The first 6 rows are patterns. Each new row is the sum of 2 different patterns, raised or lowered, with some noise. Before adding, each is slid sideways (what falls off one end comes back at the other) and multiplied by a number that may be negative. Names go in the order of the patterns.
In the rows, 128 means zero.
Some rows, each with the names of its patterns after it:
[107 114 153 101 162 146  95 139 140 144 119 111 130 124  97 107 115 104
 111 130  95 125 102 102 147 132 132 114 130 122 151 100 144  99 109 161
 100 132] | (0)
[162  95 100 161 100 158 157 115 119  96 161  98 140 159 103 160 139 122
 115 143 132 153 110 157  97 103 124 135 118 162 152 100 136 156 136 148
 152 148] | (1)
[108 155 116 156  94 132 111 107 112 140 150 133 162 157 134 112  95 124
 119 136 141 143 161 111 136 114 145 118 158 151 140 104  97 160  98 103
 120  99] | (4)
[121 122 115 131 101 146 128 162 133 123 109 112 130 106 134 146 163 118
 143 156 101 109  98  98 153 160 135 127 138 126 158 117 132 145  96 100
  93 135] | (3)
[155 114 109 130 120 109 146 104 159 161 129 118 110 131 133  98 131 150
 117 101 108 155 148 142 159 135 120 155 161 117 151 134 127 143 117 162
 138 134] | (5)
[108 125 109 137 141  98 149 139 158 121 114 137 105 126 159 119 159 105
 158 100 149 153 151 105 131 129 132 140 108 105 110 126 110  96 133  97
  97 116] | (2)

New rows, each followed by the names of its patterns:
[124 118 140 103 124 160  80 111 105 131 144 123 150 137  72 111 103 125
 103 162  90  89  77 159  99 123 131  92 154 149 131 114 144 150 126 139
 163 115] | (1) (2)
[111 171 141 181 184 126 114 127 144 138 125 124 163 134 113 152 179 179
 147 166 151 145 155 180 123 155 126 139 155 148 176 145 163 155 123 108
 151 129] | (3) (5)
[168 189 131 177 125 132 143 168 128 174 148 120 154 183 163 163 181 161
 167  99 129 166 107 189 186 154 158 106 159 118 158 169 126 157 165 139
 126 178] | (1) (3)
[113  93 159  89 126  82 134 144 130  98 133 128 126 137 107  93 119 113
 117 105 104  86  86 114  96 113  82 138 111 108 142 100 154 106 117 130
  79 131] | (0) (2)
[135  82 144 135 132 110  85 165 141 150 162 115 136 128 144 134 139 124
 114 145 125 154 138 148 161 118 119 136 117 127 142 119 168 144 121 113
 117 125] | (0) (5)
[143 102 157 115 145 135 120 152 140 102 153 162 154 154 143 142 124  92
 121 121 124 134 150 134 127 123 111 162 136 159 142 147 120 136 136 133
 101 120] | (0) (4)
[116 162 117 144 119 115 121 123 102 139  82 137 105 153 111 130 153 129
  88  92 125 109 104 125 116 128 140  84  66 115  95  86 110  78 123 101
 110 152] | (3) (2)
[ 79  91  86  80 120 106  65 108 105 108 102 104 128 132  75  68 129  73
 139 108  98  73  60 148  59 112 116  71 141  94 114  99  93 109 127  94
 120  65] | (0) (1)
[117 106 102  93  84  51  96  87  77 102  76  71 102  63 109 129  87 136
  48  53  95  81 119  72 100  59  76  99  64  86  89 117  54  85  69  89
  80 137] | (1) (5)
[155 136 142 157 168 119 145 158 163 140 170 160 109 143 112 124 175 170
 165 131 157 145 162 152 169 166 131 142 112 175 125 126 141 161 142 167
 151 202] | (3) (5)
[189 140 137 186 131 155 132 146 144 125 152 154 157 143 127 141 165 146
 166 155 181 131 145 154 146 164 169 179 144 134 158 144 169 158 161 148
 141 112] | (0) (1)
[ 63  66  92  69  97  79  70  75  77  90  72  75  78  90  76  59  93  78
  97  86  60  92  60  71 119  85 109  68 109  70 113  86 112  57  78 108
  73  97] | (0) (2)
[133 164 162 115 158 164 148 124 118 145 131  95 129 114 106 122 136 112
 133 124 128 145 160 155 148 143 132 172 106 159 136 121 193 106 167 110
 144 183] | (0) (2)
[152 118 142 146 194 169 163 156 166 160 170 127 145 170 112 105 126 139
 125 140 129 155 116 179 165 166 176 157 158 138 148 142 145 172 211 138
 191 165] | (3) (2)
[116  95 104 124  95 105  84  95  73 118  71 141 136 106  72  59 120  79
  53  91  90  73  97  71 135  84 108 105  84  76 125 135  91 138 120 100
  93  62] | (4) (5)
[121 161 136 130 120 145 113 133 127 130 157 162 167 126 154 153 141 155
 175 156 157 123 133 145 107 148 112 109 100 155 141 141 135 137 100 131
 100 159] | (4) (2)
[110 154 155 113 154 146 164 146 119 158 151 142 130 128 134 122 148 139
 140 145 116 177 134 161 150 160 130 165 128 162 133 123 159 116 148 122
 121 169] | (0) (2)
[131 110 107 111 142 138 134 118 152 119 138 133 131 157 134 149 134 138
 149 149 109 140 129 143 121 134 134 111 143 136 104  89 147 109 113 152
 138 160] | (3) (5)
[199 192 189 113 111 183 125 188 192 154 170 115 191 119 176 178 152 199
 174 135 123 189 139 161 134 165 114 147 143 180 126 189 168 115 151 187
 177 176] | (1) (4)
[133  82 108 155 136 183 118 158  99  66 144  86 121 141 150 139 106 107
 128 111 143 174 148 128 114  66 129 124  96  91  91  89 125  96 118 126
 154  79] | (1) (4)
[200 121 197 190 138 167 152 174 173 139 168 107 126 184 133 122 143 143
 152 146 146 183 162 172 184 152 167 195 178 176 170 144 133 151 190 148
 181 117] | (0) (2)
[152 163 178 155 188 184 161 144 159 195 139 190 174 126 186 164 137 165
 153 187 206 145 176 121 141 161 142 152 204 168 118 150 201 182 186 203
 183 182] | (1) (5)
[158 112 149 114 148 109 161 148 113 144 141 130 129 104 155  93 130 170
 103 122 130 141 155 139 143 174 129 126 163 128 142 173 125 146 132 128
 108 131] | (0) (1)
[130  78  68 101  72  61 126  70 136  50 115  69  64  69 119 115 101 125
 117 114  95  78  93  99 122 106 128 145  88 115  86 123  84 116 135  94
  68  53] | (4) (2)
[139 151 140 167 125 156 129 121 185 115 121 141 111 149 156 126 186 193
 112 198  99  99 162 168 195 126 172 175 127 151 139 172 177 138 124 136
 105 160] | (1) (5)
[183 150 120 107 157 141 146 191 147 112 127 179 133 145 155 126 164 130
 125 124 138 135 166 107 164 101 106 154 151 140 158 164 119 166 146 164
 138 149] | (0) (1)
[110  80 113 141 142 115 104 135  86 138 149 146 155 105 132  92 143 127
 148 121 156 118 140 157  88  91  85  99 131 126 137 100 109 115 135 115
 113 147] | (3) (2)
[137 142  91 168 112 155 152 140 125 129 118 155  77 115 148 123  96 131
 171 128 148 179 140 136 172 174 141 126 115 151 123 139 182 130 128 132
 138  89] | (1) (5)
[ 75 159  65 114 139 108 118  82 138 110 119 123  99 161 139  87  85 115
  94 129 102 117  61  99  92 114 104 132 142  61 112 133 101 142 147 129
 150  97] | (1) (5)
[107 129 150 138  95 123 149 143 175 177 155 127 169 171 153 142 162 119
 139 163 152 157 131 157 155 108 176 152 102 171 133 185 168 132 140 128
 122 132] | (0) (5)
[154 105 197 137 206 144 205 121 125 181 128 153 142 146 123 148 114 142
 131 156 151 147 127 159 104 139 195 118 147 156 163 124 121 129 166 180
 151 173] | (1) (2)
[127 125 110 102 117 118 147  85 149  93  86 111 112 104 128 117  94  94
 122  91 124 133 115 148  73  59 138  57 144 111 106  81  57 120  88 111
 133  75] | (1) (2)
[ 93 122  65 142  86 136 112 120  79 106  93 117  96  79  54  75  96  91
  76  99  82  66  73  57  98  71  88 123  79 134 125 107  70  80 105  70
  97 105] | (3) (2)
[140 136 103 132 162 142 148 135 104 112  81 169 113 120 135 124  98  92
  98 110 112  99 152 134 109 137 118 128  89 108 129  96 150  89 123 101
 108 103] | (1) (4)
[117 109 127 153 156 128 145 176 143 161 169 151 139 157 144 144 140 132
 111 115 121 130 142 103 168 116 132 150  82 166 105 165 126  92 134 115
 111 155] | (0) (2)
[174  87 125 144 106 169 121 143 167 103 133 107 135 176  94  98 102 106
 139 134 108 127 157 119 144 144 113 168 101 142 145  88 138 139 140 132
 149  90] | (0) (5)
[120  78 138 128 132 110 111 127 160 119 149 160 159 113 163 131 118 165
 123 123 109  96 136  89  89 120 153 114 136 123 104 103 139 118 123 118
 143  80] | (1) (2)
[141 102 174 129 157 196 164 146 137 203 116 189 152 104 183 174 170 144
 164 189 175 123 194 156 155 129 144 134 156 172 142 139 150 175 151 171
 174 171] | (1) (5)
[176 152 182 176 148 173 176 136 180 127 173 190 143 185 130 129 176 131
 161 184 113 190 194 169 140 129 161 157 106 146 167 131 122 139 154 171
 150 166] | (0) (5)
[148 117 129  85 120 143 137 104 119 126 112 143 109 126 112 119 100  89
 127  87 100 124 127 116 115 145 119  90 123 113 157 137 116 130 111 120
 165 110] | (3) (2)
[ 84  81  90  59  49 116  61  76  83  84  87  93  78  96  74 123  96 106
 100  97  75  70 113  72  56  97  58  62  52  66 114  95  75 101  45  70
  69 103] | (1) (2)
[133 150 125 168 160 150 126 167 114 121 178 124 104 131 116 108 131  95
 184 180 109 158 101 115 153 131 167 121 159 113 101 174 122 137 158 153
 121 149] | (1) (5)
[105 134 141  70 116 136 107 141 146 131 147  97  79 157  76 122 139 109
 114  84 140 106 121 128  98 157 136  95  92 118 101 132 104 124  69  99
  97 117] | (1) (5)
[113 154  90 181 142 160 145 116 129 113 173 138  91 149  88 100 146  99
 152 145 115 171 107 114 170 159 170 127 173 123 135 158 130 146 125 144
 119 143] | (0) (1)
[147 124 125 120 142 109 107 157 117  94  99 115  99  95 113 159 161 116
 133  85  96 134 124 149  83 153 115  92 160 115 135 124 139 116 127 104
 153  95] | (1) (3)
[106 112 177 121 114 160 120 144 110 134 156 183 131 188  99 117 159 156
 183  99 156 123 110 154  90 136 129 135 121 126 118 147 123 183 148 162
 146 174] | (1) (2)
[127 151 129 155 141 150 147 129 122 118 149 134 102 145 123 119 135  98
 140 150 103 134 121  94 158 157 152 102 138 125 113 123 111 135 126 120
 106 146] | (1) (5)
[ 93  98 133 113 127 121 113 105 151  94 137 106 107 157  90 126 109 100
 153 120 152 146 114 126 149 121 101 116 135 135 105 111 134 109 104 135
 120 137] | (0) (5)
[106 158 146 119 180 134 176 112 159 131 136 185 128 164 175 164 130 125
 130 160 134 183 180 177 134 165 114 143 167 166 144 154 119 113 156 105
 161 166] | (1) (4)
[ 81 119 130  74  93  94  81  88 106 136 158  67 142  81  79 118 132 159
  93 164 127  97 126  70 104 115 132 113 122 118 119  98 133 150 116 131
 141  98] | (1) (4)
[127 108 143  98 153 137 141 123 115 112 104 126  86 144 128 172 125 113
 164  94 115 101  78 159 130 116 139 122 110 138 117 134 134  93 113 101
 136 130] | (0) (3)
[ 88 119  81  83 152  99  51  95  88  76 113 103 136  54 148  99 116 132
  76  81  97 119  75 109 103 157  73 149 155  84  81  87  50 110 160 107
  83 111] | (1) (3)
[159 126 151 173 141 102 123 176 132  95 115 106  98 148 134 131  87 145
 107 116 126 132 157 111 149 150 117 134 127 130 134 153 130 162 132  98
 139 134] | (4) (5)
[ 92 112 130  93 107 111 112 113  87  68 111  56 108 116  97  96  69 126
  73  90  93  82 103  84 103  96 118 113  95  62 108  75  74  92  81  94
 112  97] | (1) (3)
[122 138 140 140 116 176 153 181 161 145 120 146 143 137 162 143 168 126
 164 164 117 103 130  98 183 183 122 158 145 152 179 109 160 131  94 135
  99 137] | (0) (3)
[164 162 121 171 130 144 161 171 168 169 178 126 173 169 182 184 181 153
 157 154 119 164 132 159 165 162 143 151 157 136 154 163 128 185 177 156
 167 185] | (1) (4)
[ 96 128 118  91 131  95  67 117  93 153  86 147  88  81  82 117 119 108
 116  91 139 116 118 107 145 162  90 161 158 130 148 127 115 111  85 164
  91 111] | (4) (2)
[103  99 107 100 109 123 109 148  99  87  91  89  93 102  91 136 152  99
 107 110  88  94  63  86 137 118  91  89 130 116 136 119 111 111 101 110
  72 126] | (3) (5)
[120  96 109 127  93 127  87 100 137 115 136 125 125 125 153  96 151  87
  92 148 111 137 108 112 160 100 139 145 115 142 119 127 110  95 122 127
  88  92] | (0) (5)
[147 167 140 112 124 189 161 136 190 163 152 155 183 109 164 141 164 162
 168 163 155 146 130 156 111 138 128 148 175 156 151 160 150 122 123 176
 146 171] | (1) (4)
[159 163 160 163 154 185 116 119 145 135 143 136 148 136 141 149 141 147
 127 161 117 116 139 184 152 173 165 144 154 147 165 145 171 188 155 199
 164 167] | (4) (2)
[138 123 136 120 117 102 126 107 127 126 122 133 115  90 103 115 122 105
 118 147 137 151 106  76 126  96  95 134  85 118 103 106 151 135 146 128
 134 127] | (0) (3)
